All groups share one centre, and each spreads out both ways along 12 directions, with some noise.
Some rows, each with its group after it:
[ 18   2   3  -6   7   5   4   3 -10 -12 -22  -8   5  24  -9  -3]
(3)
[  2  -8 -23  -1   3  -6  11 -15  -3   0  -8 -14  17   3 -32   5]
(1)
[ 10  -1   2 -17   5 -14   6 -14   3  -2  -8 -11   8   3 -10  -6]
(1)
[-15   0   5  12   2  19   8 -23 -11 -12   7  12   0 -17  17  -6]
(0)
[  2 -10  -5   2 -11  16  -4 -24  -4  -8   8   9 -27  -1  -2  -5]
(2)
[-13 -12  -1  -1  -3 -17  -8  13 -17  11  -1   6  -5  10   2   1]
(3)
[ 17  23  -4  -3  -5   5  13 -23  -7   3  -1 -10 -14   4  19   9]
(3)
[17 -3  5  0  4 -3 -4 -7 -8 17  8 -1 -4 17 -3 15]
(0)
[  0  12   8   1 -28   8  -1   6 -14   3 -16  -9 -26  13 -14  -5]
(0)
[ 31  -3   0  21   9  -3   6   2 -10 -15   7 -12 -18   6   9   0]
(1)
[ 18 -12   2   1   8  23   2  -5   4 -14   0  10  -3  22 -27   3]
(2)
[  5 -13   8  -2  -1   3  -7  -8   5  -5   4   1  -4  -1 -20  -9]
(2)
[ 11  -2  -2   9 -17  16  -9  -2   7  -4 -10   2 -16  20  13  -4]
(0)
[ 14  -1  -9  11   7  -4   5 -15  -5  10   6  -5   3  14  11  -3]
(2)
[ -8 -13  -2 -25  -6  -2  -7 -17  -4  -7 -13   5   2   1   0   9]
(2)
[ -3   5 -12  -8   6  14  -3   0   6 -18  -1  10  -4 -11  -3  -3]
(2)
[-13  23  -1  14 -10   9   7  -1  -1  21   7   2  -5   5   3  -4]
(2)
[ 12 -14  -5  32 -11   6   7   2   8   2  17 -10 -11  10   6  10]
(1)
[-14   1  -5   0 -12   8  17 -12 -14  -2   5  -7  -8  -8  -5   2]
(1)
[ -7 -12 -20  10  -9  11   3   8  13   8   5   5   3  23   0   7]
(1)
[ -8  15   7  -4 -10   2  10  -8  19  17   0  -2  12  12 -10   1]
(2)
[ -5 -28 -21  -1  -3   6  -2 -24  -4  -6   8   5  -6   3  -6  -1]
(1)
[ 8 -7 -7  4 -2 13  1 -6  0 -1 -4 -9  5  1  2 10]
(0)
[ 14   4   2   0  -2   1 -19  25  12  -8 -19  -9   5   2  14  -3]
(0)
[ -3  16   6  -1   9   3  -9   5   9 -15 -12  10   5  -9  13 -19]
(0)
[ 12   3  -8 -11   9  -5 -15 -11 -13   9 -13   3   4   4 -15   3]
(3)
[  2  -2 -13  -5  -8 -14  -7 -13 -17  28   3  -6  -5  -1   0  20]
(3)
[  5   2   2  -6   0   1  -4 -19  -5   4   2   6 -12   4 -22  -9]
(3)
[ 17   6  -7 -10   8  -5   7   0   2  -4 -12  -8   4  20   5   0]
(3)
[  7  16   3  -5   9   6  -6 -24   4  23   3   7  17   6   0  19]
(0)
[11 16  9  9  8  5 -9 -6 17  4  5 13 -4  6  1 -9]
(1)
[ 25 -14   3  16  25  -1   8  16  -1 -13  14  -3   3   9   9   3]
(3)
[ -9  -5   4 -13 -17 -17  -4   6   3   1  -9  -7 -11  11  -8 -17]
(0)
[ 22  10  -4  16   5  11 -15 -14  12  10  10   2  -6   0   1 -11]
(2)
[-18 -12  -6   5 -18 -11  -7   6 -10  16 -11  -8   6   8 -21   8]
(1)
[ 12 -12  -3   5  14 -15  -6 -18 -21  -5  -8  -8  10  -4 -15   2]
(1)
[ 19  -1 -35 -13  11 -11   7 -23 -16  -1   3 -10 -11  -8  13  13]
(3)
[10 20 -7  3 14  9  9 -1 -4 -1 11  6 -7  1 10  6]
(0)
[ 14 -17   6   1   9  11   6 -23   2 -18  13   5 -10  -4 -11 -10]
(2)
[-29  -7 -14 -11 -10 -16   1  -9  -2   9  10   4  -4 -15   4  -4]
(3)
[ 13   9   2   6   7  15 -11   1  16   0   2  10  -1   8  -3  -3]
(2)
[  2  -8 -24  10 -10   4  10   7   5  -8  11   1 -25  18  26  -1]
(1)
[ 31   1  -9  12  -1  13  -8 -16  20   7   2   0  -4  25   8   9]
(1)
[ -7  -4   3 -10 -10  -8  15  -9   2 -10  -3 -17   0 -10 -11 -12]
(0)
[  2   6 -21   5   5   8  17 -14 -14  -4  15  -1 -11 -13   8   8]
(3)
[  4  -9   6  -7 -10 -13   2   8  11  -3  -3 -12  -6  12 -10 -15]
(0)
[ 19 -10   2   6  -2   4 -14  -7   7  18  18  -2  -4   1   5  21]
(0)
[ -8   7  16 -24  -4   0   5 -14   3  -5   0  -4  -1 -18  -6 -13]
(1)
[10 10 14  6 -2 15 -1 -7 12 -5 -1  4 -2 11 16 -3]
(3)
[-14 -18   9 -11  -6 -20   4   2 -18  -3  -5   2 -10  15  -9 -10]
(2)
[  2   7 -19  -1   2 -15  -3  11 -13   8 -11 -17   7  -3  17   1]
(2)
[  4 -15   5  15  -7   6  30   1 -11 -11  13 -11 -18  17  -2  -3]
(0)
[-22  -5   2  -3  -2 -11   8   1  -9   3  11  14 -15  10 -36 -23]
(3)
[ 5 -2  2  2  9  8  2  1  6  1 -1 -2 22  2 -5 10]
(2)
[  8  15  -6 -13   9  -4  11 -15  10  -6  -1   4  -5  13  -3 -17]
(1)
[ 19  -6  -1  11  -6  12   9  11   2  -9  10 -16 -19   5 -22  -2]
(3)
[-12  19  -9   7 -10   5  -1  -6  13  20   5   2   1   3   5  -6]
(2)
[ -7 -25   3  -2   0  -5  -7  -1  -5 -16  -5  -6   6 -19  -4 -14]
(0)
[-10  17  -3  -1  -3  14   3 -16  14  -3  14  -2   0 -38  -1  -3]
(3)
[  2  10   1  -4  10  -6  18  -7   2  -7   3 -14  12 -13  13   2]
(1)

New rows. What belongs after each?
[ -5   5   5   4  -8   8  -2  -2 -10   5   1  -3  -7  -6 -19  -5]
(2)
[-22 -19  13 -14 -20  14   5 -13  -7   4  10   5 -10  -3   4  -3]
(1)
[-10   7   6  17   1   2  13  -3 -27   5   2   1  -5   3 -12   3]
(1)
[-11 -31   4 -17 -11  -5  -1  -8  -7 -11  -3  -1  -2   0 -24  -1]
(2)
[ -5  -2  -7   4 -14 -10   0 -13  -2  -3   6  -4 -21  -7  18  -5]
(1)
[ -9 -16   2  -4  -5  16  -4   5 -16   5   0  15  -5  18  27  10]
(1)
[ 14   9 -20   5  11   0  -1 -20 -26  -4  -2  -1 -14  -4  11 -11]
(2)
[-18 -14   9  -9  -8   4  10  10  -9  -3   3  -9   6 -14 -16  -2]
(1)
[ -1 -16  16   8  11  13  -4  13   0   0   3  10  22   8   1  19]
(2)
[ 11   9 -13  17   4  13   9  -8 -13  -5   2   0 -11  10  -5   5]
(1)
[ -2   2  -3  -3   1  11 -23   9   2   1 -10  13   4   2  -3   5]
(2)
[  3   4   8   6   0  -4  24  12 -11   6  17 -13  -8   5  -4  10]
(0)
[ -5  -4  22 -18   4  -3  -8 -12   0   4   4  16  -2   6  29 -10]
(1)
[ 11   2 -11  11   9  -2   4  18  -4   0  -6  -6   7  18 -12   3]
(1)
[-15  -1  13 -16 -16  14  -8  -4 -13  16 -11   9   0  14  -3   8]
(1)
[  0  31  10   5   7  -7  14   0   4  -2   4  -7   2 -16   1  -9]
(1)
[ 12 -23  -1   1 -11   9  14  -3 -11   1   3 -14  -6  19  14  15]
(1)
[  0 -16   4 -16 -16   5   4  -3   2  -9  -8 -12   1  -1   2  21]
(2)
[ 21 -10  -4 -10   5   0   5   1   0 -17   1  -4 -16   9  19  -8]
(1)
[ -3  31   4   5 -11  -5  13 -10  -6  13   5  -9 -19  -1  -2 -19]
(2)
[ -1 -12 -10 -33   1  10   4 -28  -1  -4  -6  11  -1  15  -4  -7]
(1)
[ 14 -14  17  -1  -9  -9  -9  -6  16   1   1  -9  -3   8   7  -8]
(0)
[  9  10  16  16   8  -8  25  -6 -17  -4  12  -4 -13  11  10  -4]
(1)
[ -1  -6  -3   6  -1  -8  -2   3 -28   7  -7  -7  -2   8   5   2]
(2)
[  2   1   3  -3  -5   8 -16 -13   9   3  -8   1  10 -10  -2   2]
(0)
[ -5   1 -19 -14  -5  -3  20  16   7 -16  -7 -14   0   4  11   6]
(2)
[  1 -10   7   3   6  -7   3  -4  23   8  28   1   7  -4   6   3]
(0)
[ 14  14 -11   6   7   1  14   1 -23  -1  -6 -11  -4   8  15   5]
(2)
[  4 -14  12   6   3   0 -15   1 -11   0   2  -7   7 -14 -23  -4]
(2)
[ -1   3 -14  14   1   7   5   6   8  13   6   3   8  18  17   7]
(2)
[-14  20  -6  -2   6 -17 -12  10  -1   1  -8   7   1  -9   8  -9]
(1)
[  7   6  -7   8   6   7  25  -8 -15   7  -1 -13  14  13   4  14]
(2)
[-13 -23   1  -4  -8 -12  22   0 -21 -13   6  -9 -13   2   5  -1]
(2)
[  0   6 -14  -4   3  -3  -9  17  -2 -12  -6  -9  -1 -20  -1  -8]
(2)
[  6  24  -8   6  -4   9  26   5  17   6   5 -19   7   2   9   6]
(2)
[ -5 -17   1   3   1  13 -16 -27  -6 -17   1  13  -5 -22   4 -14]
(0)
[ -7  -3 -16  12  -3  -5  -7  -4  -1   1   2   2  -4  -2  20   5]
(1)
[  2  -8  -2   7   5   8  -2   8 -14  -3   3  13 -13  20  14  -1]
(1)
[ -5   4   5   4 -18  26  27  -2  18  -2  10 -17   6  -8  -4  20]
(2)
[ -4 -16  -6   8  -6  -4 -12  16 -14   5  -5 -11   4  -6  -1   4]
(2)
[  1   5 -16   8  -1   9 -29  -7  13   5  -1  16  -3  -5  10   1]
(1)
[ -1   5 -15   6   6 -18  -3 -16 -16   4   8   2 -17  -4  10 -29]
(2)
[  8 -13  21 -13   3  -5   7 -18   3 -17   5  -3  -3 -11   2  -1]
(2)
[ 16  16  15  -6   3  26  -5 -19   6  -4   6  11 -13  -5  14  -4]
(1)
[  6   2  11  10  11 -28  10   2 -18  -2  -2 -13   4   3  -1  -4]
(1)
[ -4  -6   5  -8 -17   9  -6  12  25   3  -3  -3   2   8  -8   8]
(2)
[ 20  17 -12  16  12   5   4  -9   2   7  -7   0  10  21 -18   7]
(1)
[ -5  -1 -20   7   1  11  -5 -17  -2   7   5  13  -6   6   4  -4]
(2)
[ 18  10  13  -5  16  10  13  -9  -6  -6   4  13 -10  27  11 -10]
(1)
[ -2 -13   1  12   7  10  11   9 -16  -7  12  14 -14  20  20  -2]
(1)
[ -8 -20   7  17  -3   4   8   4  -1  -8  18  16 -20  23   6 -19]
(0)
[ -3   0  -6   3   5 -21  14 -17   1  -7   9  -6  -6  -3  -2 -13]
(1)
[  8 -10 -17   4  -5  23  10 -14  -5 -23  11   7 -35   4  10  -1]
(2)
[ 14  -2   5  -1  -1  12 -17  -2  12   8  -9   4  11  16  -4  13]
(2)
[ -8  -8   5 -25   3  -5 -14 -21 -15   8 -14  11  11   5   5   0]
(1)
